There are 3 nested groupings, the coarsest first. Each group lies inside one group of the grouping before and may be the whole of it. The rows also spread widely along 10 directions, which tell nothing about the answers.
In the rows, 128 means zero.
Some rows, each with its group in each grouping after it:
[100 126 137 106 128 128 134 127 150 143 132 137 125 151 164 133 100 101
 109 124  98 101 128 117 111 130  90 140 127 106 111 137 107 136 151 121
 116 129 127 103 128  93 120  96]	fil rimi z_229
[148 151 148 160  89 124 148 128 110 112 122 103  88 145 107  82 148 124
 115 109 112 161 137 125 134 125  88 121 130 163 145 119 135 130 141 138
 148 122 142  99 128 158  91 164]	leki poril z_245
[113 119 144  82  98 134 112 113 106 110 133 129  95 144  84  88  99 112
 110 141  94 113 149 101 157 135 127 136 161 137  94 116  70 122 192 169
  95 113 122 119  74 116 128 119]	leki rati z_129
[155 145 139 101 118 134 126 119 131 168 106 149 136 117  90  93  98 114
 125 129 121 137 134 145 149 114 150 110 124 141  91 121 148 125 118 150
 134 116 117 106 149 165 118 155]	leki posot z_356
[118 180 159 111 126 135 134 113 134 161  91 126 142 107  85 102 121  99
 127 125 118 103 134 127 160  99 158 140 135 125  89 119 126 138 132 105
 127 118 138 111 154 129 117 127]	leki niru z_213
[116  86  96 184 155  94 117 131 150 138 116 166 147 158 173 133 163 180
  96 124 136 107 116 125  68 140 103 162 151 123 131 117 152 144 103 108
 131 142  82 140 127  68 105  71]	fil rimi z_735
[113  65 125 161 118 106 139 126 127  77 156 150 100 178 161 101 139 130
  90 123 113 133 135 100  69 152  31 125 151 119 153 106 131 105 166 140
 142 142  85 133 107 111 107 121]	leki poril z_103
[140 150 133 137 126 121 161 124 159 132 100 122 124 148 122  96 124 118
 132 126 135 140 107 129 123 120 108 120 112 150 124 128 152 125 116 124
 138 129 120 109 171 146 122 161]	leki rati z_809
[ 89 159 161  45 112 132 168 101 185 108  94 114  94 173  94  91  83  90
 144 146 106  98  99  96 153 127 117 128 108 142  85 162  61 113 151 146
  66 113 138 121 136 109 153 147]	leki rati z_542
[ 67 170 201  82  85 140 190 117 191  68 102 107  98 174  84 104 109  47
 151 156 146  93  62  75 148 104  62 140 136 126 111 129  84  72 160 154
  98 160 173 137 197 142 155 161]	fil Rut z_182
[ 62  94 121  66 183  95 151  76 223 111  78 118 172 188  82  79  56 106
 168 168 158  69 120 108 152 116 163 139 131 128  33 118 102 120 145 100
  88 157  73 161 190  93 176 146]	leki niru z_741
[119 111 142 132 116 124 146 133 147 124 137 138 127 148 147 112 102  89
 117 127 127 137 130 124 111 130  70 117 122 123 123 119 149 120 142 142
 149 153 126 109 157 143 111 138]	fil Rut z_30
[129 143 138 134 138 109 142 116 163 133 100 116 119 154 130 110 106 140
 127 123 128 126 124 129 123 134 122 130 112 158 125 131 138 137 129 106
 119 133 132 113 158 115 116 150]	leki niru z_138
[106 169 169  69 121 144 139 100 155 185  70 159 144  93  79  85 116  92
 135 110  97 114 138 140 167 101 178 105  96 107  60 154 123 142 108 132
 137 106 123 128 135 151 120 133]	leki poril z_566
[156 124 139 165 144  94  60 123 142 164  70 126 135 105  93 109 101 195
 140  99 157 150 166 174 177 152 231 116 117 190 137 107 181 161 148 115
 159 152 156 144 153 143  90 167]	leki niru z_213
[103  72 123 109 109 123 152 114 140 113 139 157 128 160 124  81 110 102
 112 140 118 137 138 108 107 131  74 114 133 123  82 126 114 121 132 173
 128 142  81 129 110 136 121 120]	fil Rut z_30
[ 98 139 154 108 123 142 142 112 115 147 129 146 145 115 111  98 122  56
 106 120  93 100 152 114 132  95  94 130 147  71  85 105 125 124 160 110
 155 120 105 111 132 130 115 105]	leki poril z_103
[112  99 117 160 122  91 146 115 155  92 124  64 118 194 114  76  89 125
 146 120 152 160 151 124 145 133  97 122 125 182 111 111 136 148 159 120
 145 168 137 111 165 133 106 174]	fil Rut z_30
[173 121 117 123 127 129 108 128 126 179  97 189 145 100 101  98 121 152
 111 136 129 144 127 156 133 131 175 115 133 145 105 113 169 126 104 168
 139 119  84 126 129 162 122 140]	leki rati z_809
[133 108 108  98 123 117 139 110 130 122 132 113 119 169 101  77  77 113
 123 142 111 135 145 118 144 133 121 124 143 154  88 117 106 131 163 148
 107 120  94 100 115 128 135 150]	leki rati z_809
[119 131 152 128 123 120 120 128 156 145 102 138 128 129 123 116 107 119
 129 116 135 132 132 138 142 132 132 122 114 141 117 129 145 137 134 137
 142 149 149 125 154 135 108 138]	fil Rut z_30
[ 58 164 188 102 117 148 127 102 103 132 121 109 140  92  80 100 115  33
 119 110  95  80 176  96 175  82 111 137 158  63  68  96  93 140 210  86
 161 132 158 121 126 113 103  94]	leki niru z_138
[136 181 142 132 124 112 127 103 146 151  63 101 126 130  57  83 130 168
 143 126 137 128 126 136 180 111 203 147 132 191  92 129 118 154 109 115
 102 117 143 123 144 124 119 154]	leki niru z_138
[128 179 183 135  90 138 119 139 127 148  93 142 112  97 101 124 143 114
 119 110 124 130 111 129 153 116 133 136 129 139 136 127 135 127 133 145
 141 137 179 123 145 146 100 127]	fil Rut z_182
[140 152 141 124  65 154 140 130  84 143 125 154 119 114  70  81 165 116
  99 149 108 130 116 108 141  98 117 148 181 133  89 111 103 116 112 191
 115 108 108 105  94 155 119 110]	fil rimi z_229
[140 129 116 152 137 109 139 122 128 136 124 106 129 150 132  95 105 130
 119 118 119 144 153 134 123 128 107 126 126 152 114 116 147 150 138 102
 138 130 110  95 142 124 103 143]	leki niru z_741
[135 161 172 175 115 124 103 154 140 158 101 140 107 103 170 154 148 142
 113  82 120 137 126 150 119 140 114 124  99 131 177 137 171 150 133 112
 173 143 190 116 156 126  70 114]	fil rimi z_735
[157 136 146 104 125 118 133 123 176 135  91 133 115 151 109 101  74 144
 144 142 145 146 112 149 147 148 153 106 102 183 126 132 153 113 125 154
 111 139 130 117 176 164 134 195]	leki niru z_741
[100 125 138  97 116 111 156  96 159  77 117  80 111 196  68  73  77 108
 143 164 140 109 124  91 164 122 117 145 162 168  85 104  80 108 177 134
  82 142 122 122 152 119 152 171]	leki niru z_138

New rows. What belongs after each?
[119 118 158 115 108 118 131 117 149 117 113 128  88 151 130  97 109 127
 120 102 102 144 144 128 131 149 103 102  99 148 135 148 119 129 159 144
 133 127 140 124 117 134 103 153]	leki poril z_103
[170 204 156 106  93 163 120 147  77 185 119 196 111  87 107 135 168 130
  66 138  75 102  91 116 113 108 126 167 172 118 127 130 105 115  93 158
  83  62 126  89  80 115 117  76]	leki posot z_356
[157  95 102 123 123 114  89 133 113 166 144 121 124 149 150 113  62 148
 109 118 104 154 176 154 142 155 145 122 131 161 116 118 136 160 166 147
 128 130 122  81 104 125 100 134]	fil rimi z_229
[124 120 119 113 117 124 111 125  95 154 154 105 116 147 145 111  72 108
  98 107  77 138 184 129 144 138 111 138 136 141  98 128  97 172 178 124
 117 116 138  72  78  97  95 101]	fil Rut z_30
[106 160 157 135 131 119 138 124 135 123 128 101  95 151 165 136 111 114
 106 100  89 112 141 111 113 136  72 141 116 129 145 140 106 150 170  80
 118 120 163  94 123  78  95 110]	leki niru z_138
[113 181 174 153 101 132 182 126 157 108  86 140 111 130  92  93 193 107
 127 127 144 119  70 100 105  90  71 129 127 124 128 130 144  98  87 131
 143 128 138 140 182 150 113 143]	leki posot z_356
[132 160 182 148  98 148  86 134  76 160 106 177 123  55  91 124 169 121
  89 110 106 112 148 127 147 113 147 140 166 104 130  97 140 129 153 138
 160 120 150 135  97 138  87  92]	leki niru z_138
[149 225 148 129 123 134 197 117 171 178  66 116 136 131 101  88 150 108
 140 120 122 139  85 143 131  86 133 126  88 151 101 155 159 139  46  96
 130 100 128  84 200 160 119 168]	leki poril z_566
[124 142 175 144  90 115 118 122 138  85  95  82  86 140  63  78 118 123
 154 114 153 153 138 123 184 133 136 109 128 177 139 105 133 118 187 151
 155 159 181 139 159 171 105 194]	leki rati z_129
[ 92 122 118 126 165 107 122 122 149 160 128 136 143 151 183 143 102 120
 101 107  94  96 146 124 100 133 101 157 120 107 105 140 113 172 140  78
 115 124 120 102 115  49 107  65]	fil Rut z_30
[122 172 145 190 106  91 184 119 161  63  97  30  75 200 103  72 143 150
 153 110 152 165 113 108 137 125  75 131 110 212 152 132 125 142 136  95
 125 146 171 106 178 130  99 197]	leki niru z_741
[114 181 196  88  65 167 171 144 138 137 134 130  83 123 154 126 110  45
 112 110  80 134 112 115 126 116  42  99  93 101 136 158 115 110 151 159
 139 123 185  78 147 166 102 142]	fil rimi z_229
[154 170 144 141 122 124 133 135 133 142 115 125 107 148 135 122 121 133
 107 124 111 125 112 133 124 131 113 148 137 152 154 121 139 123 134 113
 113 113 140  92 147 120 116 145]	leki poril z_103
[159 117 139 137 110 130 110 133 112 148 119 180 118 112 121 114 133 153
  93 135 116 137 130 132 112 142 126 126 147 143 134 112 149 116 124 163
 127 122 105 125 108 142 109 127]	leki niru z_138
[141 140 136 136 136 122 128 139 164 161 112 139 140 140 157 136 100 120
 123 127 134 122 112 147 120 131 120 133 117 133 132 122 169 130 122 119
 139 144 136 101 184 131 114 134]	fil rimi z_735
[146 112 103 120 116 114 150 111 139 144 105 144 117 146 111  67 126 154
 120 124 110 164 140 132 117 135 125 104 103 163  91 149 128 148  97 157
 121 108  76 114 101 141 109 142]	leki rati z_542
[164 160 140 156 100 136 182 142 133 146 116 168 102 129 160 111 176 139
  91 120 103 158  94 124  63 128  53 115  99 143 154 154 160 119  62 143
 131 101 105  93 134 149  95 132]	leki niru z_213
[145  80 123  51 171 137 120 121 183 198 114 224 181 115 158 130  35  94
 117 157 120 107 132 161 106 143 149  92  98  91  78 124 181 104 117 152
 130 136  52 121 171 156 150 140]	leki niru z_741
[152 137 127 151 147 111 128 127 150 148 110 131 137 145 137 123 103 143
 118 134 138 127 125 141 119 133 127 138 131 155 135 107 167 128 129 105
 130 138 118 105 171 126 116 150]	leki niru z_138
[149 125 144 143 109 115 122 133 132 113 118 140  97 148 114 106 129 152
 114 126 131 144 115 123 118 142 104 123 138 161 148 119 138 111 136 155
 123 127 133 125 133 140 109 151]	leki posot z_356
[119  83 102 103 130 113 139  94 138 109 121 150 153 172  60  68 105 131
 120 190 146  99 121  98 134 118 140 156 197 143  58  82 105  98 135 161
  86 136  43 142 128 121 163 134]	leki niru z_138
[116 139 157 147 114 131 113 135 117 142 120 136 136 111 116 120 127  98
 112 120 130 120 139 129 141 114 115 142 151 117 121  99 144 132 154 128
 156 146 150 119 145 134 103 114]	fil Rut z_30
[135 111 121  93 104 126 160 108 127 131 139 114 110 161 106  62  81  97
 123 120  93 162 159 122 132 124  88  88 107 146  80 140 115 136 139 156
 128 112 100  88 115 159 109 160]	leki posot z_356
[131 112 128  95 139 127 157 117 175 147 106 191 144 143 125 101 116 115
 118 149 129 114  93 123  91 121 103 112 118 114  93 135 150  96  86 154
 120 122  71 132 162 145 140 136]	leki posot z_356
[141  89 140 129 122 118 104 146 148 119 142 166 111 157 165 146  86 132
 103 140 134 128 116 130 105 166  91 133 141 143 161 111 146 104 162 164
 120 156 133 122 141 125 123 135]	fil Rut z_30
[186 109  57 159 144 116  94 128  54 186 168 136 156 142 137 101 105 153
  67 135  85 140 184 147 112 129 138 168 195 142 103  76 144 165 140 109
 122  89  53  56  71  98 103  93]	leki poril z_566
[173 179 111 151 151 134 113 144 107 184 114 170 168 109 117 139 147 131
  89 165 133  86  93 134 113 103 150 194 194 118 125  77 160 117 105 101
 109 104  91  94 157 101 138  93]	leki rati z_542
[ 83 149 147 119 137 105 187 101 197  85  98  79 117 195 104  83 112  95
 155 131 145 108  96  95 125 105  73 129 113 141  98 134 110 117 135  94
 114 141 135 125 198 112 134 164]	leki posot z_356
[125 131 145 102 110 123 121 112 125 125 115 131  97 144 104 101 105 144
 109 130  99 123 142 112 143 141 132 134 139 158 109 135  90 133 155 149
  92 114 130 117  91 111 118 127]	leki niru z_138
[132  77 104 104 130 104 182  96 187 123 108 138 125 183 128  61  87 140
 138 137 126 165 132 129 101 143  98  80  78 169  83 155 142 129  93 157
 121 136  61 121 148 157 126 181]	leki niru z_138
[141 126 146 147 148 115 102 133 150 161 100 161 139 109 137 128 120 136
 120 105 135 129 131 150 117 132 135 112 113 122 137 116 183 131 129 113
 167 137 133 132 166 137  98 135]	leki posot z_356
[127 123 169 101  75 140 114 132 104 113 128 182  59 123 121 110 153 151
  82 109  74 134 123 100 107 154  86 114 130 135 142 159  79 115 143 198
  97  95 138 134  40 119  95  99]	leki posot z_356
[139 100  98 121 130 109 146 126 162 138 134 110 128 188 157 102  69 131
 128 135 124 148 136 138 115 144 100 118 112 161 109 131 140 140 132 137
 118 142 102  84 155 129 122 157]	fil rimi z_229
[137  97 105 107 151 116 134 122 171 159 111 177 177 153 118 114  83 120
 123 172 154 108 101 135 115 123 141 145 151 131  83 101 158 105 105 147
 113 150  66 128 178 131 156 129]	fil Rut z_182
[164 138 118 117 129 128 134 133 133 166 122 152 125 133 148 115 101 125
 106 127 106 143 129 144 112 138 114 119 113 139 125 132 150 135 121 134
 126 110 104  87 133 135 114 136]	leki rati z_542
[163 112  95 114 127 102 137 128 161 154 121 122 112 185 155 108  64 168
 120 129 115 165 128 147 118 161 128 122  96 201 120 155 131 154 109 149
  90 123 111  84 126 119 120 156]	fil Rut z_182
[140 153 145  76 114 139 136 126 132 151 129 123  96 142 142 114  68  96
 113 114  78 138 142 131 142 141 111 110  98 142 117 151 104 139 165 140
 108 102 145  75 111 127 116 143]	leki rati z_809
[115 149 124 144 135 115 140 119 121 132 123 120 123 149 125 105 148 130
 102 117 103 109 128 106 106 112  92 154 150 126 109 124 108 146 128  97
 113 105 114 107 114  82 106  95]	leki posot z_356
[165 136 167 148  97 120  96 147 159 151  71 179 113 104 101 123 133 177
 132 122 166 159  95 158 146 151 176 113 113 183 160 127 181 111 102 187
 144 157 160 153 164 181 108 170]	fil Rut z_182
[ 75 118 176 155 108 118 144 116 131  90 117 108  99 126 131  90 146  97
 124  80 109 142 165 106 121 125  57  95 103 108 127 132 127 144 177 109
 183 151 152 141 122 130  73 126]	leki niru z_741
[144  87  77 159 192  99  73 131 102 176 158 160 167 147 194 155  94 152
  68 123  94  90 171 143  85 147 124 179 179 102 131  82 148 159 168  63
 123 114  68  92  98  42 110  60]	leki poril z_103
[131 165 148 125 104 117 218 109 197 107  85  96  97 181 111  69 123 119
 151 133 138 161  85 117 115 117  74  97  72 184 115 163 138 117  77 136
 116 132 125 104 196 168 124 207]	leki niru z_138
[132 108 134  84 115 125 119 119 143 151 103 182  94 128 138 107 115 162
 103 109  82 141 134 130 115 160 136 102  92 147 113 174 102 142 122 175
 102 100 107 132  64 115 112 114]	leki rati z_809
